The same things were measured in two ways. Each way mixes the same 9 hidden numbers, adds some noise and spreads widely along 6 directions of its own, which tell nothing about the thing.
(in the rows, 128 means zero)
Some things both ways: the first way, then the second way.
[134 180 147  75 142 140  99 127 131 168 128 129 130  88 100 154 143 123
 135 128  99 106 176 143 146]
[127 125 150 136  74 152 137 152 127 102 166 151 121 126 113 124 108 110
 126 120 130 117  87 117 170]

[104 169  85  86 126 190 124 128 103 126 146 122 145 151 151 154 178 155
 172 143 116 108 152 113 141]
[112  95 131 131 133 121 111 132 114  93 112 132 119 129 111 148 116  85
 132 135 128 103 107 117 167]

[143 138 135  87 115 153 133  92 119 117 122 150 128 106 117 144 160 158
 132 149 106 127 162 160 125]
[104 175 145 116  91 116 132 128 131 121 141 125 133  95 100 125 139 104
 135 176 121 121  63 114 109]

[134 131  98 117 125 153  92 129 127 112 123 132 152  84  86 170 162 160
 131 141 131 144 162 100 143]
[113 128 112 109 109 135 122 154 105 106 136 135 163 151 115 124 128 111
 116 125 135 112  81 101 152]

[139 160 139  77 173 150  77 121 143 164 124 108 126  89 115 170 163 137
 123 161 121 110 169  96 134]
[101 122 147 128 162 112 114 165 127 104 100 148 119  92  97 119 129  82
 144 167 149 102  85 130 160]

[127 137 111 148 157 110 123 140 141 144  95 114 122 124 105 143 115 116
 117 163 164 149 122 119 116]
[123 149  85  80 135 105 130 137 118  98  89 131 150 143 109 126 185 147
 136  94 143  98 102 112 116]

[120 145 121 145 156 114 170  89 113 148 108 133 120 146 178 107 154 138
 182 143 105 110 114 149 135]
[133 100 109 131 120 153 130 135 111 118 155 158 125 142 142 152 113 138
 107 106 119 110 147 125 166]

[143 141 114 109 117 162 156  82 116 109 141 130 143 152 139 111 178 161
 164 156 100 100 166 136 144]
[137 176 144 124 130 112  94 113 157 172 114 109 147  61 143  87 158 118
 127 149 133 170 110 161  86]

[139 164 132 126 172  96 145 137 123 157 137 115 124 137 156 113 115 109
 141 105 120  98 133 148 136]
[108 137 105 138 114  94 141 142 145 131 100 107 134 152 172 123 157 110
 153 109 126 117 122 109 104]

[116 167  92 123 111 137 138 177 104 127 112 116 142 153  94 159 107 115
 129 128 156 150 118 156 135]
[146 155 113 123 114 121 121 141 129  82 115 110 136 107  84 118 152 126
 135 121 144 104  91 148 146]

[115 112 111 111 127 100 153 114 158 127 113 159 131 107 119 146 159 153
 150 119 126 132 155 131 114]
[112 177  86  93  84 116 149 145 154 175 147  69 168 158 189 126 168  83
 141 139 117 172  74  93  81]

[133 152 114 131 125 158 134 127 131 136 116 134 136 152 117 141 150 127
 156 156 143 126 158 119 142]
[108 136  82 149 198  60 108  80 133  77  74 141 105 113 146 176 118 108
 134 153 105  69 162 180 119]

[169 114 128 141 140 125 138 101 147  78 144 140 152 123 138 180 171 156
 146 123 141 148 132 121 144]
[129 141 113 138 128 131 117 140 137 142 125  94 126 107 141 119 152 120
 148 130 133 126 143 128 119]

[134 150 131  98 152 134 120  84 109 140 136 151 140 110 110 155 151 125
 163 130 120 104 131 120 143]
[119 103  98 111 132 162 117 124 108  85 129 109 114 177 114 151 132 123
 139 119 125  66 134  75 146]

[112 137 133  82 137 120 143 107 164 151 101 161 115 134 113 165 159 124
 155 156 144 125 149 123 103]
[130 103 110  65 122 130 126 106 136 149 156 152 108 141 154 154 146 124
 123 105 115 146 132 117 123]

[153 171 122  85 154 178 111  67  59  97 140 118 143 114 123 142 175 150
 158 153  71  90 121 136 145]
[ 98 114 116  89 150 133 127 143 117  81  89 170 110 120  78 127 165 126
 139 102 139  78 103 106 155]

[127 171 112  73 118 103 160 151 103 168 124 122 142 166 116 113 106 125
 144  99 104  75 141 178 145]
[ 97 188 127 101 102 148 141 141 140 102 127 166 135  93 105 101 151 114
 134 120 129 114  74 124 135]

[123 125  93 186 148 105 153 116 111  84 107 127 141 106 106 163 148 122
 152 129 148 171  79 114 120]
[122  97 119  86 101 157 127 141 125 118 145 145 136 183 126 122 143 130
 116  94 128 114  84  76 138]

[ 98 148 106 146 136 125 185 120 109 148  89 150 115 162 169 133 157 119
 187 131 125 127  98 150 120]
[180 130 143 111 100 163 114 159 165 183 189 108 130 114 156  88 137 128
 126 127 147 183 110 148 132]

[157 130 165  91 138 116 146  64 144 113 118 150 120  90 108 172 170 137
 136 145 112 135 140 152 115]
[139 100 120  91  95 139 128 120 114 120 143 149 117 128 119 146 147 139
 122  78 125 135 137 118 153]

[129 160 129  98 123 119 171 128 104 148 108 152 128 147 123 133 144 111
 161 101 107  92 129 165 129]
[127 122 112 139 154  98 111 120 164 135 132 139 109 120 171 133 113  99
 132 139 117 130 138 172 127]

[130 170 103 150 130 120 112 188 120 133 120 103 149 112  55 159  96  89
 110 113 160 150 138 126 138]
[161 120 123 178 136  96  92 142 150 107 103  78 147 128 122 101 126 112
 130 138 141 117  99 166 131]

[150 126 143 118 143 108 135 108 172 165 122 121 139 119 116 152 159 136
 140 144 141 123 172 103 148]
[107 126  73 159 176 103  99 116 106  75  86  97 131 120 127 166 114  87
 138 143 120  77 161 150 157]

[119 150 125 116 160 140 108  91 145 118 120 151 125  95 111 162 157 124
 156 162 130 141 146 112 118]
[135 103 133 116 162 116 132 107 149 143 107 174 100 132 179 152 135 126
 116 125 123 127 132 136 126]

[126 159 113 128 131 116 154 131 108 116 108  82 131 117  98 145 135 125
 122 147 123 153 104 153 121]
[143 137 105 105  99 110 122 143 126 124 124  89 152 110 109 134 161 103
 130 118 136 156  91 138 138]

Other things, the second way, with their names:
<761>: [169 130 150 161 142 105 106 115  96 120  94 146 142 103 168 139 119 150
 120 120 161 121 172 150 144]
<455>: [103 129 125 131 127 127 120 115  84  66 124 161 138 142 116 165  92 107
 117 150 124  70 109 103 161]
<154>: [115 149 123 117 112 104 161 162 147 113  81 165 148 126 130 110 182 127
 127  92 140 125  58 123 132]
<749>: [151 123 146 146 112 111 119 116  91 102 130 182 146 122 149 147  97 143
  99 115 142 113 136 143 161]
<514>: [134 110 123 119 124 154  95 133 120 111 139  70 121 122  84 137 134  97
 136 159 128 111 105 109 145]
<319>: [132 132 156 149 100 147 133 165 143 141 145 140 133 131 157  90 127 122
 134 123 145 129 102 111 137]
<555>: [110 124 133  99 118 151 134 150 111 157 160 154 132 121 133 137 141 129
 118 145 127 128 114  92 131]
<771>: [124 154 116 144 103 113 135 129 130 118 141 113 123 103 127 144 133 116
 138 145 118 117 124 140 128]
<348>: [130 126 132 112 136 137 108 122  93 155 139 153 151 109 158 140 125 135
 104 139 135 139 147 117 134]
<792>: [ 99 113 109 127 159 148 122 141 119  98 112 134 103 112  90 144 146 119
 137 141 121  75 127 108 151]
<238>: [144 133 102  97 128 162 126 122 147 124 133 136 114 127 136 130 157 140
 126  94 126 127 130 130 137]
<234>: [115 138 143  82  89 142 155 137 141 127 145 150 109 136 114 131 164 130
 137 127 123 119  71  85 115]
<728>: [131  85  91 178 127 105 106 140 137 124 149  71 122 132 112 149 117 107
 124 154 100 110 129 157 138]
<303>: [189 112 117 154 135 106 103 116 152 162 113  88 135 133 193 119 144 143
 124 100 141 161 162 164 111]
<93>: [148 104  91 153 146 103 110 151 119 101 105 119 135 139 161 131 122 114
 144  85 153 111 172 160 169]
<552>: [136 179 118 115 113 127 117 141 136 125 113  97 138  90 127  97 165 119
 156 117 151 134 128 136 118]
<370>: [124 116  96 110 123 105 124 105 122 116 119 142 134 144 160 161 131 112
 115 102 113 130 130 135 138]
<212>: [128 128 106 204 148  81 114 133 152 108  93 111 131 114 160 127 113 104
 130 135 119 107 137 183 135]
<108>: [119 114 112 140  93  94 133 124 149 184 145 102 133 134 204 142 138  97
 131 118 105 177 141 128 102]
<46>: [131 164 155 143 106 129 121 138 127 112 143 150 148 112 128 108 107 117
 118 161 139 117  79 131 136]
<721>: [ 98 158  79 100 137 136 128 131 156 156 145  61 113 109 126 147 170  91
 153 177  98 128 113 114  90]
<236>: [121 155 120 103 141 124 130 116 142 140 123 110 118 109 137 153 153 102
 132 175 117 127  92 118 105]
<546>: [125 117  86 141 146  64 111 153 118 105  72  89 150 119 112 127 170 120
 148 108 144 108 129 149 128]
<524>: [127 165 146  87  92 145 124  90 112  80 118 178 125 129 121 122 136 145
 131  91 139  96 116  99 129]
<788>: [131 121 120 182 108 107 106 141 126 102 143  80 143 135 111 130 100  97
 127 167 119 102  98 141 140]
<571>: [134 128 124 185 195  94  97 109 124  89  89 130 117 121 167 154  87 100
 133 177 137  73 156 163 144]
<453>: [112 132 117 140 123 135 117 165  87  94 135 109 143 108  92 139 119  97
 137 160 141  94 115 114 171]
<489>: [ 93 126 137  93 117 102 150 155 175 148 111 162 101 100 120 107 185 107
 147 108 123 146  75 125 114]
<442>: [ 68 127 137 131 101 118 155 126 139 116 148 151  95 129 133 169 113  72
 137 174  90 105  79  93 132]
<412>: [169 128 144 121  79 142 132 101 134 150 143 150 125 135 190 128 138 158
 117  70 134 158 156 126 123]
<265>: [114 159 129  99 134 113 120 136 122 123 120 126 142 107 113 133 145  99
 130 177 136 121  73 116 120]
<713>: [139 159 124  91  93 169 155 132 145 124 151 155 116 147 161 123 149 136
 136  95 135 124 110  99 133]
<334>: [127 131 127 151 148 139 119 157 162 142 145 118 127 109 135 118 118  94
 120 178 121 130  82 152 139]
<725>: [143 169 105  98  89 126 141 112 129 124 129  99 137 124 134 145 171 131
 134 118 123 137 107 116 106]
<628>: [136 170 113 139 120 117 148 148 125 110 103 135 130  91 141 128 161 135
 148 103 147 116 140 145 143]
<205>: [140 130  97 130 151 129 112 159 122 100 111 111 142 143 136 116 137 120
 141 114 158  96 133 130 151]
<711>: [105 162 142 123  91 156 178 146 128 127 141 176 110 121 150 138 151 141
 135 122 123 106 108  85 132]
<25>: [129 125 119 123 108  97 150 102 132 134 113 186 128 145 201 153 138 139
 113  73 118 139 145 135 124]
<188>: [151 132  95 125  41 157 110 170 133 117 150   4 167 146  69  89 175 104
 149  95 135 146  72  98 135]
<294>: [149 144 144 139 114  95 130 125 125 143 111 131 140 101 160 134 146 133
 124 131 140 145 120 140 116]
<844>: [135 148 111 121 127  75 131 147 111 137 116 134 164 118 159 136 141 120
 124 135 145 140 114 144 124]
<259>: [108 176 141 115 125 106 146 126 147 113 110 156 118  88 119 135 148 109
 132 165 124 115  67 136 118]
<726>: [105 121  74 132 127 123 130 126 103  67 116 114 125 141  69 163 150 139
 125 126 103  56 116 114 138]
<40>: [145 113 112 168 205  39 114 126 130 108  56 184 130 102 178 144 123 133
 119 116 149 109 163 209 146]
<68>: [176 139 154 165  98 152 133 194 145 124 114 121 137  74  99  74 170 149
 137  89 172 143 101 159 171]
<623>: [116 125 122 119 156 122 115 110 113 112 118 143 126 125 122 156 127 122
 112 168 116  95 106 117 126]
<824>: [143 123 129 138 147 116 115  90 135 133  97 140 117 125 185 151 128 124
 120 121 124 128 152 137 121]
<590>: [144 118 100 125 182 110  96 143 121 145 110  88 121  90 122 140 159 127
 143 157 145 116 165 150 125]
<516>: [ 99 109 129 137 121  82 113 107 119 110 119 121 122 144 151 161 104  79
 138 156 113 109 118 111 125]
<209>: [148 129 181 123  85 157 138 117 130 110 134 171  96 109 117 121 139 152
 130 102 138 115 113 110 143]
<636>: [104 113  98 141  96 113 124 134  94  96 132  96 142 144 108 160 127 105
 130 129 111  98 121 100 145]
<399>: [139 134 103 169 123 114 121 144 125  84 103 123 141 115 116 124 132 130
 125  98 134 101 128 160 160]
<276>: [145 105 134 127 123 116  97 103 127 128 129  87 112 110 115 147 132 108
 134 152 122 131 130 131 124]
<206>: [130  88  97 122 184  69 136 123 153 155 119 178 109 140 208 173 125 112
 113 130 116 139 147 172 132]
<481>: [161 117 120 158 151 124 107 179 126 132 115 116 156 130 166  98 126 124
 133 110 174 129 142 148 161]
<505>: [120 123 117 150 134  92 142 135 132  92  70 159 129 139 156 135 146 122
 133  86 137 100 120 133 145]
<807>: [ 83 116 117 141 122 110 151 162 121  70 112 115 116 155  81 158 135  84
 147 174 117  62  49  83 149]
<428>: [159  90 173 152  64 135 102 142 138 158 177 133 131 116 145  93 102 122
 117  98 138 173 126 145 151]
<135>: [117 109 106  80  99 175 119 134 135 158 177 110 115 138 125 127 152 122
 132 112 111 139 128  92 125]
<134>: [136 129 146 126 122 127 121 126 161 130 123 137 105 122 143 111 141 121
 140 124 132 127 110 129 121]
<470>: [116  89 101 113 125 126 124 110 127 118 156 111  83 147 140 181 123 104
 148 135 104 102 161 110 137]
<740>: [158 123 165  83  67 155 129 148 134 159 151 118 123 102 101 103 177 139
 134 104 150 171  85 100 128]
<540>: [156  89  65 150 157  95 109 149 110 118 120 114 143 127 145 156 131 133
 117  91 134 125 182 182 170]
<149>: [124 185 102 123 120 109 110  90 131 112 122  82 135 115 144 139 135 108
 145 158 118 111 129 131  93]
<292>: [129 120 112 118 152 125 104 157 137 164 130 127 146 129 174 101 140 121
 132 117 148 142 144 130 125]
<668>: [132 182 104 138  92 175 134 167 145 147 137  17 144 123 125 103 180 106
 162 154 134 128  95  84 106]
<449>: [ 88 131 102 111 156  89 120 157 130 158 129 128 137 102 145 137 141  86
 139 166 125 137 119 136 121]
<541>: [136 134  84 118 118 117 106 114 116 125 136  94 150 133 135 139 140 127
 122 120 119 126 141 133 120]
<18>: [100 143 115 103  90  90 161 140 147 176 133 120 121 112 171 144 175 101
 148 121 113 167 114 114  96]
<13>: [103 157 138 176 138 100 144 103 152 155 130 119  97 106 181 161 123 110
 138 204  95 107 132 128  81]
<164>: [134 118 110 118  93 151 145 140 107 136 152 129 138 144 130 150 153 152
 112 110 119 122 120  95 135]
<434>: [153 147 107 179 114 102 130 146 135 109 100  56 136 130 145 130 152 120
 154 132 141 108 130 134 121]
<608>: [161 142 161 141 107 155 123 135 159 161 144 179 140 104 178  86 127 145
  99  97 140 167 111 156 138]
<675>: [117 101 100 155 123  97 112 165 109  79 101  98 139 134  77 119 146 120
 147 111 138  79 118 126 151]
<547>: [120 185 101 135 120 114 135 140 146 141 126  79 138 103 145 124 161 108
 149 159 124 126 114 133  96]
<591>: [118 119 119 165 184  91 110 141 143  96  91 140 115 113 152 141 100  73
 137 160 136 100 120 171 163]

Some of these things the first way, each followed by its name:
[149 143 129 124 160  95 128 141 128 158 117  86 132 123 128 157 122 135
 112 132 144 136 111 135 142] | <453>
[133 135 134 105 128  77 186  91 122 126 106 160 133 142 111 142 133 116
 164 110 120 116  98 173 117] | <238>
[120 148 123 121 164 125 134  92 128 120 110 136 110  97 149 112 152 146
 148 154  92 123 150 150 111] | <154>
[140 169 150  59 136  96 133 129 125 148 135 120 131 122  67 164  98  92
 105 119 142 117 130 167 118] | <276>
[123 153 126 108 150 143 153 105 125 127 128 154 111 153 211 123 160 158
 171 136 104 109 148 167 129] | <68>
[147 134 129 113 159 120  75 159 160 156 128 144 144  85  99 200 132 130
 112 113 160 136 166  96 149] | <481>
[143 123 152 121 148 140 153  65 153 134 123 162 108 124 205 138 185 172
 165 152 110 129 157 152 129] | <628>
[110 190  88 106 136 152 117 184 108 136 142 116 149 164 108 156 111  98
 149 112 152 118 135 128 144] | <134>
[172 132 144 115 128 106 132 127 144 120 139 127 148 115  96 187 140 133
 112 111 150 141 139 139 148] | <552>
[145 132 130  97 166 141 129  84 132 131 120 141 121 148 165 152 162 152
 147 166 135 110 131 124 123] | <590>
[151 113 128 176 144  76 184 122 154  91  95 129 124 131 135 147 150 123
 135 124 142 158 108 147 111] | <728>
[141 147 156 110 144 100 148  92 130 136 126 149 118  93 124 128 134 120
 137 122 104 121 146 172 122] | <25>
[ 98 157  72 138 146 142 126 147 117 133 115 110 134 162 124 128 113 128
 150 162 161 138 119 115 131] | <623>
[160 140 133 127 155 132 104 100 149  90 151 154 144 108 133 156 141 147
 137 136 130 139 162 137 142] | <13>
[145 155 160 105 136 110 128 101 145 140 138 153 131  94  96 158 125 113
 138 118 128 131 156 161 137] | <412>
[125 131 117 136 106 140 164 107  91 120 116 157 120 128 153 143 140 153
 141 122 130 150 110 180 124] | <749>
[134 164 121  72 156 149 129 110 127 116 150 124 124 143 180 127 168 159
 152 142  89  93 167 150 127] | <18>
[133 159 157  90 167  90 122  98 138 152 103 142 105  85  95 150 116 102
 118 148 124 128 130 157 101] | <234>
[129 157 106  84 156 142 124 146 154  98 132 133 132 151 152 163 169 141
 147 139 125 115 164 122 111] | <489>
[149 131 122 145 130  93 145 163 174 125 128 140 143 129 119 153 130 123
 130 100 151 136 171 138 139] | <212>
[141 149 138 156 128  92 176 107 114 162 111 100 129 135 101 118 113 101
 136 132 139 139 110 159 142] | <149>
[117 160  89 132 148 134 113 181 116 161 123 120 148 149 117 161 115 117
 143 114 163 124 125 109 152] | <205>
[124 169 108 166 179 146 139  94  98 115 140 109 123 145 213 107 146 149
 181 154  98 126 108 146 152] | <711>
[149 149 140 109 180 103 153  66  78 138 115 114 115 118 162 104 135 142
 147 143  81  92  88 167 128] | <555>
[131 147 118 100 117 167 124 112 101 118 129 154 143 108 119 175 182 150
 159 117 105 119 146 130 140] | <591>
[134 145 127  72 131 139  97 140 120 150 118 142 124 100 106 152 126 150
 103 136 126 116 169 152 123] | <844>
[116 157 123 126 120 142 141 125 125 172 125 129 130 151 125 143 125 113
 152 142 158 132 141 134 146] | <524>
[138 161 136  85 146 109 143 112 120 117 133 124 130 111 128 148 142 131
 139 113 101 112 129 165 125] | <442>
[140 135 135 100 183 117 120 113 169 174 104 112 112 128 166 131 171 152
 135 166 120  99 173  99 123] | <449>
[122 131  81 154 145 153 156  98  95 115 132 109 140 169 193 116 160 175
 171 161 128 126 103 124 148] | <348>
[145 168 134  77 145 139  98 118 136 154 139 130 142 116 110 132 133 140
 136 138 107  90 188 136 154] | <547>
[108 154  86 119 105 169 117 156 110 141 121 148 143 136 121 151 132 147
 144 127 142 133 157 136 146] | <46>
[122 159 114  92 131 161 142  69  84 119 113 168 133 111 133 111 179 158
 188 136  57  83 151 153 136] | <334>
[113 166  97 170 148 120 149 145 120 142 116 108 140 144 134 110 123 115
 169 129 124 130 132 132 150] | <608>
[130 156 127 105 147 149  75 150 179 147 150 148 135 107 122 167 131 132
 131 137 157 134 204 112 142] | <434>
[150 145 120 147 124 134 154 112 106  98 129 131 142 126 139 132 154 146
 149 124 107 130 135 156 150] | <399>
[132 157 114 141 151 135 128 107 114 112 125  85 146 114  93 163 150 121
 145 158 139 152 106 104 140] | <514>
[130 152 100 110 139 122 139 162 154 113 155 114 150 159 151 146 145 141
 148 108 135 115 164 126 139] | <108>
